The groups are shells around one centre, one inside the other: the same stretched ball of 3 dimensions in 6 sizes.
In the rows, zero is written as 128.
Known rows, each followed by its group:
140  200  102  135  176  120  121  178  69  171  178  108  167
leb
150  206  51  171  170  151  78  199  28  209  171  96  198
Rivab
148  206  94  147  177  125  98  191  56  181  172  111  173
Nizu
159  184  92  145  155  147  112  183  59  191  182  108  167
Vame
180  181  90  158  146  159  89  199  47  205  179  116  164
Nizu
192  166  131  136  135  151  111  190  74  188  186  132  135
leb
192  184  143  138  153  131  92  203  73  179  176  142  132
Bod
203  173  133  145  139  151  88  205  65  193  179  140  134
Nizu
194  183  138  142  151  136  88  205  69  184  176  141  134
lafit
190  163  144  127  135  145  123  185  84  180  188  135  126
Nizu
151  210  66  165  176  139  78  200  35  199  169  103  190
Bod
149  192  122  126  168  119  128  177  80  166  181  117  152
lafit
151  177  119  123  154  133  144  167  84  170  189  112  151
Rivab
181  167  125  133  138  150  122  183  76  185  188  125  140
leb
174  164  160  109  142  128  149  170  103  160  192  134  120
lafit
179  197  68  176  157  160  59  213  26  216  169  113  182
Rivab
191  192  94  167  154  154  62  216  38  208  170  126  163
Bod
187  179  156  126  152  125  111  193  87  168  180  143  123
lafit
178  185  145  129  158  123  109  192  81  170  179  136  133
Vame
160  205  86  158  173  135  81  201  45  193  170  113  176
Vame
148  194  80  149  164  142  110  183  53  191  179  102  178
Vame
143  213  61  165  180  137  81  198  34  198  168  98  195
leb
192  165  179  110  141  124  133  183  105  159  188  149  105
Rivab
184  167  135  130  138  146  121  184  80  182  187  130  134
Bod

New rows. What belongs after each?
175  198  110  151  166  133  82  204  55  188  171  126  157
Vame
187  173  118  143  140  152  104  193  65  193  183  127  145
Bod
141  199  65  155  168  144  105  184  45  195  177  95  190
Nizu
178  165  166  109  143  126  145  173  104  159  191  138  116
Vame
191  183  105  157  148  153  78  207  50  202  175  128  154
Vame
196  180  122  150  145  149  84  206  59  195  177  135  143
Vame
181  160  181  100  139  122  155  169  115  152  194  144  105
Nizu
162  193  131  130  167  118  114  187  78  168  178  126  146
Bod
202  167  139  139  135  150  100  199  72  190  183  140  129
leb
146  213  45  175  177  147  71  202  23  209  167  94  204
leb
203  171  146  137  139  144  97  201  75  186  181  144  125
Rivab
186  194  88  169  156  154  62  214  36  209  170  122  168
lafit
187  181  98  158  145  158  84  203  48  205  178  122  159
Rivab
149  204  56  167  170  149  84  196  32  205  172  97  195
Bod
175  192  70  170  154  161  72  206  32  213  173  110  180
Rivab
189  186  136  141  155  132  89  204  68  182  175  139  137
lafit
153  189  84  148  159  145  110  184  54  192  180  104  174
Vame
189  195  98  165  158  148  62  216  41  204  169  128  161
Bod
203  171  166  127  142  132  105  199  87  173  181  152  113
leb
174  167  182  98  148  112  155  169  116  146  191  143  107
leb
179  171  176  107  149  116  140  177  107  153  188  144  111
Rivab
161  179  150  113  158  117  143  172  98  157  187  129  131
Vame
186  189  89  165  151  157  71  210  40  208  173  121  166
lafit
160  189  140  122  166  115  125  181  86  161  180  128  140
Rivab
147  206  49  171  172  150  80  197  28  208  171  94  200
Nizu
143  197  63  156  166  147  104  184  43  198  178  94  190
leb
157  200  55  170  164  155  79  199  30  210  172  98  193
Rivab
141  208  55  164  176  142  88  192  34  200  171  94  198
Nizu
189  196  113  157  161  138  68  214  50  194  169  133  153
Nizu
193  191  104  163  153  150  65  215  44  204  171  130  157
Bod
162  185  148  118  163  113  131  178  92  158  182  130  133
Rivab
176  171  175  106  150  115  143  175  108  151  188  143  112
Rivab
179  190  131  139  161  127  96  199  70  178  175  133  142
Vame
149  192  123  126  169  117  129  176  81  165  181  117  152
Bod
200  175  155  133  145  134  98  201  80  178  179  148  121
Rivab
152  199  110  138  173  122  109  187  67  174  176  116  161
Bod
180  182  150  126  156  123  113  191  85  168  180  139  128
Vame
182  198  94  164  161  145  66  213  41  202  169  124  165
Vame
152  180  100  135  153  142  130  173  69  183  186  107  163
Nizu
150  180  111  128  155  135  138  170  78  175  187  110  156
Bod
203  165  160  127  135  140  110  195  86  178  185  147  116
Nizu
144  181  130  114  161  120  153  163  93  159  189  114  146
Nizu
168  169  143  116  145  132  144  171  93  167  191  126  132
Vame
174  194  123  142  164  127  94  199  66  179  174  129  148
Vame
193  179  116  151  144  151  86  204  58  197  178  131  146
Vame
168  172  125  128  145  140  131  176  80  178  188  121  143
Vame
187  161  149  122  134  143  132  180  90  175  191  135  124
leb
173  174  169  108  153  115  141  176  105  153  187  140  116
Bod
146  186  99  134  160  135  131  172  70  179  184  105  165
Bod
155  199  65  164  165  150  86  196  37  204  174  101  187
Vame
191  160  164  115  135  136  134  180  98  168  190  142  113
Rivab
152  186  142  115  166  112  140  172  94  156  184  124  139
Nizu
